The rows of a group lie close to one hidden flat surface of 14 dimensions, which may be shifted away from zero. Surfaces can cross.
In the rows, zero is written as 128.
Some rows, each with its group after it:
[ 81 134 128 133  94 123 148 173 165 106 120 126 128  49  74 109  97 113
 138  96  81 154 126 186 110 135 155]  D
[ 99 124 167  79 105 117 128 143 131 146 139 135 192 133 151 124 136 114
 130  96 102 145 139 142 147 148 119]  D
[108 120 131 168 136 100 145 124 103  59 117 144 120 138  74 135  97 104
  54 138 109  67 110 147 124 153  81]  B
[134 204 148 111 120 126 120 131 150  73 147 118 177 161 150  98 141 109
 122 149 161  67 152 174 103 138 102]  X
[152 124 125  93 131 118 114 147 155 123 125 110 160 205 164 141 124 152
 129 145 145  79  94 112  93 117 106]  D
[138 181 117 191 183 134 172 161 141 164 117 127 115 155 107 118 134  90
 143  76  83 112  95 126  96 121  79]  Z
[122 147 193  85 121 135 143 199 144 113  90  77 126 144  89 137 152 172
 106 107  79  99 127 151 125 120 110]  B
[131  89 142 124 105 132 130 120 144  54 116 126 123 144 121  92 119 108
  88 168 137  41 121 176  82 158 131]  B
[131 172 155 133 146 135 137 122 122  83 145 113 181 141 139 138 136 112
  99 120 127  89 107  73 118 115 105]  B
[135 186 144 118 117 142 139 181  98  86 137 100 179 120 108 149 159 121
  95 141 101 106 142 153 108 175 159]  B
[186 143  89 130 144 156 126 142 129 150 139 153  65 180 119 131 136 113
 117 134 124  62  69  99 101 151  93]  Z
[125 171 118 127 164 111 110 167  98 101 142 172 156  77 120 104 105 170
  94 142  80  80 101 119 144 171  98]  X
[104 111  94 133 140  97 158 194 189 141 118 137  98 136  80 110  84 110
 124 111 104 108  84 191  89 122  97]  B
[114  88 118 132 128 101 135  71 114 107 153 119 175 143 120 160  99 104
 119 176 154  94 117  90 118 154 118]  B
[142 125 176 138 182 129 125 176 143 139 102 105 113 123  94 105 109 149
  90  93 114 118  95 111 127  71 129]  Z
[130 158 154 126 146 175 151 158  85 140 146  97 132  89 133 113 191 159
 128 137 128 163 163 162 150 120 155]  B
[134 118 172 112 162 121 183 140 144  88  76 113  84 125 143 123 152 151
 140 179  95 123 137 147 117 136  99]  X
[ 99 166  70 128 157  97 140 133 106 120  88 126  43  92 178  87  88 182
 107 162 171 125  99 110 115 135 153]  D
[145 179 161 140 141 140  93 147 132 147  94 105  99 100 101  92 108 150
 144 112 135 131 154 153 136 118 167]  Z
[186 115 141 172 159 168 127 154 114 169  98 113 103 148 103 157 181 167
 169 142  83 126 121 114 102 131 141]  Z
[132 144  72 118 144  99 119 136 193 104 101 185 112 116 155 138  86 104
 182 137  95 149 130  64  98 155 130]  X
[102 110 148 152 125 140 169 131 109 136  78  88  89 133 101 125 122 115
 101 117 135 122 142 129 112 145 161]  X
[ 91 101 106 109 112  76 103 150 186 114  78 133  76  77  75 116  31 148
 147 145 114 131 139 134 118 150 158]  B
[137 175 105 142 152 111 105 158 143 103  77 136 117  95 116 126 101 170
 156 154 100 120 145  82 106 170 152]  Z
[124  70 149 125  88 165 115  94 100 133  99 113  97 120 156 103 148 125
 106 121 152 129 143 125 129 142 200]  Z
[116 167 167  84 129 143 164 121 179 128 101 102 108 109 186  84 148  83
 171 114 129 163 167 130 117 122 153]  X
[117  74 147 153 171 134 126 106  97 191 153 170  63  92 118  78 143 152
 119 140 144 137 148 177 208 106  95]  D
[104 143 138  82 154 100 154 136 130  86 112 113 169 114 177 120 130 148
 136 191 134 150 183 126 135 163 152]  X
[128 130 100  94 168 108  98 176 180 158 161 179 120 147 114 102 108 138
 149 146 132  83 124 130 150 128  74]  B
[108  89 175 136 126  95 112 104 178  86  65 146 147 159 135 119 113 126
 149 122 111 141 184 131 130 112 100]  X
[ 86 160 114 115 154 117 177 176 137  95 139 116 110 119 116 103 116 106
  66 125 141 115 114 157 126 125 115]  X
[113 160 110 120 160  95 139 175 150 132 119 172 116 145 139 112 113 141
 113 108  94 107  95 158 136 131  52]  D
[ 95 139 135 166 135 124 112 106 134 160  91 107  91 106 139  71 130 184
 182 121 168 162 182 154 152  98 136]  Z
[137 142 103 131 162 124 151 151 102 128 151 127 159  97 144 141 166 189
 184 202 103 167 164 179 128 154 122]  D
[122 119 143  91 111 137 132 146 109 162 156 120 169 126 124 174 153 123
 127 107 102 182 141 126 156 138 143]  X
[113 107 203  87  91 151 152 114 177 159 100 110 113 161 135 125 151  80
 146  52 105 115 125 114 141 118 103]  D
[147 113 158  96  89 115 133 160 143  76 114  84 158 196  72 175 112 127
 103 166 101  40 105 164  69 168 111]  B
[ 92 110 101 138 179 126 128 138  95 211 187 123 149 103 108 119 122 165
 128 134 163 133 134 117 169 128 135]  D
[115 114 162 125 148  99 175 112 140 151 127 113 136 143 124 135  94  48
 123 100 108 147 101 143 133 125 111]  Z
[ 79 133 144 109 114 137 121 156 157 152  90 149 101 109 124  84 126 121
 120  69 119 143 167 112 149 141 141]  D
[149 147 149 127 107 116  93 121 152 106 111 156 198 149 138 153 124 112
 162 106  83 118 147 101 123 155 107]  X
[113 123  96 146 142 144 154 186 135 121 102 118 167 143 135 140 137 129
 117 101  91 118 110  99  65 153 150]  Z
[106 174 144  96 134 126 173 140 128 142 127 149 119 166 158 135 165  81
 101  86 114 152 157 131 174 147  83]  X
[114 171  88 108 132 116 140 131 106 195 187 100 136 155 138 127 115 133
 125 129 193 106  99 108 142 121 104]  D
[113 140 145  99 162 140 192 180 217 118  99  70 127 140 156  82 124 111
 140 117 138 113 100 110  53  86 139]  X
[135 110  88 157 162 191 155 167 156 151 136 130 118 181 155  88 191  57
 114 113 155  97 163 136  72 156 169]  B
[107 113 153 118  92 135 137  59 132 128  85  97 144 148 163 135 139 104
 155 115 155 140 167  81 123 146 154]  D
[101 120 162 108 140 126 183 155 104 126 142 100 128 106  98 126 121 102
  79 121 111 114 106 171 126 134 143]  X
[ 98  86 144 118 140 115 181 163 120 201 101  94 103 222 108 158 137 110
  75  57 126 128  97 129 134 121  90]  Z
[121 125 154  99 102 125 177 132  99 140 144 129 107 145 129 118 132  84
  83  90  96 113  71 196 142 142  96]  D
[157  98 106 117 162 116 107 174 152 118 142 134 184 139  86 195 109 146
 165 188  92 132 139  92  95 163 156]  B
[168 127 137 183 142 146 112 144 106 163  66  84  86 156  65 155 110 102
 120 108 124 131 150 114  91 145 202]  Z
[154  64 118 194 135 161 110  81 124 102  92 135  87 159 143  91 144 136
 112 127 146  64  88  89  81  98 130]  Z
[168 179 106  87 128 145 143  97 132 128 151 145 103 116 198 142 173 112
 184 191 136 151 137  95 133 158 135]  X
[ 82 133 115  95 158  95 148 203 141 165  91 129 133 126  99 152 110 145
 126 111 105 175 165 107 144 168 157]  X
[105  69 128 151 163 130 112 149 102 112  84 155 139 152 154 107 142 167
  93 148 116 104 156 114 120 151 132]  D
[120 156  81 184 133 121 106 149 164 131 164 148 184 134  90 124 115  78
 136  87 140 162 155 166 112  97 126]  B
[148 123 215  99  99 104 137  98 145 107 125 127 147 114  87 152 103  82
 141 116  66 132 111 161 164 119  80]  B
[146 121 130 106 176 154 100 141 191 177 160 184  84 140 121  77 124 107
 156 124 133  66 117 107 149 105  78]  D
[101 118 148 168 153  72 133 133 163 143  79 144 116 169  67 136  76 120
 134  89  97 121 127 149 136 120  47]  Z
[126  87 109 159 148 133 156 149 145 185 130 178  74 127 122 106 134  95
 140  89  82 133  88 185 135 121  86]  Z
[118  92  89 182 150  91 133 138 152 105  50 159  44 137  85 129  86 160
 137 155 111 116 131 135 104 138  95]  D
[ 85 111 176 129 125 110 148 143 100 128 118  81 157 126  99 147 131 185
  94  94 111 139 125 136 158  95  93]  B
[129 108 159 148 157 164 127  97 123  98 161 136 179 153 163 100 173  86
  97 122 146  93 151 109 135 110 113]  B
[142  79 162 185 152 134 124  62 105 132  98 122  96 108 124 128 126 116
 134 135 142 165 143 105 145  80 139]  Z
[ 79 150 160  53 108  68 129 127 170 148 116 173 137  91 165 112  74 110
 141  70  93 159 106 116 174 135  89]  D
[124 164  99  55 123 117 143 137 135 173 208 140 161 114 134 148 108  60
 139 133 152 162 127 129 154 157 156]  X
[116  13 131 122 124  92 152 116 176 113 116 110 166 170 142 142  88 130
 147 157 127 103  67 141  70  97 101]  Z

New rows, each followed by its group:
[ 87 110 105 148 119 118 105 136 149 144 125 134 149 145  89 129  85 104
 113  94 146 104 138 101 121 143 137]  D
[102 170 138 105 123 158 132 124 156 105 153 123 189 125 207  90 176 138
 112  81 154 135 119  65 138  76 120]  X
[202 137 193 166 133 178 106 119  95 152  97  82 104 165  82 142 148  94
 103  96 125 103 128 128 114 106 167]  Z
[ 99  70  80 169 185 129 170 156 145  97 124 132 180 125 168 126 134 152
 119 127 103 146  83  67  64  88 132]  Z
[152 100 118 143  99 144 107  77 126 112 121 163  90 131 149 107 136 107
 145 144 130  94 121 129 127 152 125]  Z
[146 150 161 108 162 112 144 130 138 161 177 143 122  99 100 135 127 138
 151 128 102 146 103 154 188  89  60]  B
[119 100 161 185  95 125 149  76 129 132  99  98 151 176 121 119 120  43
 129  69 129 114 135 164  98 143 135]  Z
[157 170 183 125  88 153 144  67 115  58 122  81 148 133 136 139 140  69
 117 126 146  97 127 106 105 125 151]  B
[137 121 114  96 151 114 106 178 122 147  99 165  64 134  92 157 107 143
  70 115 108 138 131  78 169 138 151]  Z
[110 146 105 168 132 144 155 166 154 155 140 112 181 168 145 111 158 101
 153  88 112 125 111 166  74 122 107]  Z
[ 92 168 111  85 121 137 153 157 142  93 140 124 111  46 161  63 116 118
 119 156 136 116 123 175 103 172 184]  B
[190  90 206 133 149 128  94 102 131 101  96  94 153 166 109 183 133 186
 152 169 117 130 130  75 132  74 108]  Z
[193 126 116  99 158 142 111 203 141 144 137 137 129 162  96 192 145 161
 133 148  76 109  96 104 106 138 119]  Z
[124 162 117 145 141 124 164 150 135  80 160 135 145 105 114 106 116  67
  91 127 105 100  90 170  99 124  99]  B
[125 174 147  85 126 103 113 183 177 126 111 128 130 150  83 144  99 138
 120 112 109  91 127  95 133 138  86]  B
[ 63 113 136  83 135 103 167 160 121 147  86 122 155 166 149 161 155 173
 106  96 107 149 145  89 161 138  87]  Z
[144  64 190 123 157 140 181 161 133 102 118 107 167 125 104 161 144 107
 118 142  40 116  88 163  94 126 108]  B
[189 103 139 188 131 175 100 142 118 147  99 113 103 163  86 143 153 120
 139 118 104 102 125 119  95 128 158]  Z
[161 115 151 158 152 131 177  64 105 155 130  88 102 138 152 135 131  81
 171 166 137 133  99 110 103 131 146]  Z
[ 80 138 105 182 139  89 119 136 159 124  58 152  98 153 103 111  99 159
 135  99 118 101 148 108 119 138  72]  Z
[119 155 186  57 144 140 179 155 156 154 116 127  62  70 154  88 124 125
 145 108  82 136  90 105 155 116 132]  B
[143  57 144  78 127  74  85  98 131 208 109 139  85 196 114 160  61 149
 139 117 166 135 100 108 178 104  94]  D
[105 130 121  59  98 109 147 144 162 157 147 143 128 141 169 102 126 138
 162 142 129 108 103 187 119 159  94]  Z
[122  76 176 169 159 132 139 149 131  74  89 155 138 129  83 124 135 103
  77 110  62 106 135 142 122 122  97]  B
[147 126 141 102 118 159 166 128 181 174 160  81 124 129 153 111 143  87
 182 107 149 151  93 148  87  87 149]  B
[115 104 130 130 125 124 158  90 123 152 108 104  56 162 132 104 117 111
 111 140 182  71 122 115 126 139 126]  B
[118  88 116 114 130 113 110 194 195 170 124 126 151 127  76 139 110 155
 177 121 108 161 150 175 113 119 141]  B
[132 103 198 109 154 129 147 140 110 206 135 148  99  69  99 114 114 115
 135  89  49 137  75 140 178 135 115]  X
[115  91 209 116  90 126 105 115 128 122  72  74 161 192 111 131 118 141
 102  80 143 104 153 143 127 113 131]  Z
[138  94 121 108 119 134 165 110 158 156 142  99 111 166 144 123 116  73
 149 138 150  97 102 138  92 140 131]  B
[141  91 148 131 150 159 103 109 127  76 163 143 159 125 159  75 159 132
 127 198 157  73 161 167 128 128 136]  B
[ 81 109 150  74 141 104 162 123 124 118  84 139 100 123 180 129 134 163
 103 131 115 128 121  67 170 139 101]  Z
[150 161 150 119 133 128 122 149 120 127 129 158 112 171 152 109 182 162
 131 132 117 122 142 215 156 114  53]  D
[155 147 143  73 106 104  52 144  94 126  93 176 108 178 185  89 129 182
  77 110 150 128 148 208 181 127 100]  D
[ 93 100 137 165 128 155 156 143 138 145 109 114 170 146  91 165 187 120
 173 125  87 148 200 128 120 174 131]  D
[115 177 130 157 137 130 161 126 147 164 110  58 161 182 144 120 143 143
 178 118 159 115 132 129  83 120 115]  Z
[ 92  53 125 148 154 112 137 126 104 138 123 106 129 127 129 107  83 178
  77 127 156  95  76 103 117  95 138]  D
[127 129 139 164 190 132 193 127 123 145  96  85  95 146 154 124 124 125
 123 132 123 104  72  63  88 105 112]  Z
[ 93  77 133 154 190 116 153 147 176  97 108 178 129  69 139  84  95 104
 127 121  81 139 111  86 113  97 133]  B
[135 155 124 145 153 149 165 169 105 128 152 103 107  91 113 105 159 144
 109 148 123 132 118 213 122 112 128]  B
[ 70  90 182  68 135 122 163 134 145 104 114 157 168 147 166  96 120  95
  80 106  89  53 108  97 125 174  96]  B
[ 90 128  86 121  99 124 130 143 149 108 146 141 175  86 118 142  81  77
 105  90 108 150 113  82  97 146 184]  X
[ 79 131 166 128 102 134 164  67 162 151 145  99 114  63 126  88 125 118
 179 106 149 155 120 110 155  73 119]  D
[136 173 152  83 100 127 135 148 176  51 122 107 137  97 128  99 104 111
 123 149 113  72  93 151  81 136 136]  B
[102 128 142 105 144  87 118 114 151 127  65 149  75 139 173  95 104 185
 126 114 133 126 120 116 153 100  79]  D
[155 183  63 155 113 129  69 121 122 122 135 140 121 130 102 146  98 135
 143 147 165 110 152  93 113 161 162]  X
[144 112 178 110  93 136 123 122 103  90  65 128 125 193 113 169 136  87
  58  97  92  69 126  75 120 181 139]  Z
[102 111 100 164 125 147 148 111 148 156 120 103 113 182 180  74 143 148
 133 105 192  82 102 132  88  96  98]  Z
[151 157 160 117 168 159 107 117 162 144 149 161 104 169 145  93 154  92
 127 103 141  83 148  70 172 103  76]  B
[138  35 157 164 122 169 139 128  97 101  86 111 172 149 125 169 158 120
  82  97  89 147 128  71  92 120 188]  Z
[114  95 127 139 106 155 115 164 111 140  84 142 108 179 106 126 149 104
  41  51 116 108 132 116 132 135 143]  Z
[117 187 149 126  96 102 160 141 130  88 136 102 136  54  89 133  87 105
 128 106  82 172  95 179 129 105 122]  B
[128 141 158 118 130 107 144 149 186  65 131 154 152  68 104 109  80  76
 134 117  65 141  95 172 101 119 119]  B
[127 124 140 144  86  94 159 115 140  99  60  88 103 158 106 166 134 146
 166 141 106 151 136 174  96 134  99]  D
[150  54 157 152 143 133 136 114 128 139  78  81 111 169 126 142 136 175
 156 161 130 102 109  99  91 106 129]  Z
[ 98 151 159  73 159 125 129 154 152 145 138  80 190 109 169  88 112 152
 149 145 155 135 155 117 123 122 173]  X
[152 174 167  77 131 129 131 195 184  71 102 133 155 104 102 140 116 103
 129 130  53 108 121 123  98 158 142]  B
[125 140 104 164  98 119 111  93 155 119 115 145 133 145 132 108 111 102
 166 125 140 108 142 157 106 152 101]  Z
[100 154 132 193 134 145 134 118 123  84  84 105 170 130 150  96 126 114
 107  92 137 111 135  77  83 121 168]  Z
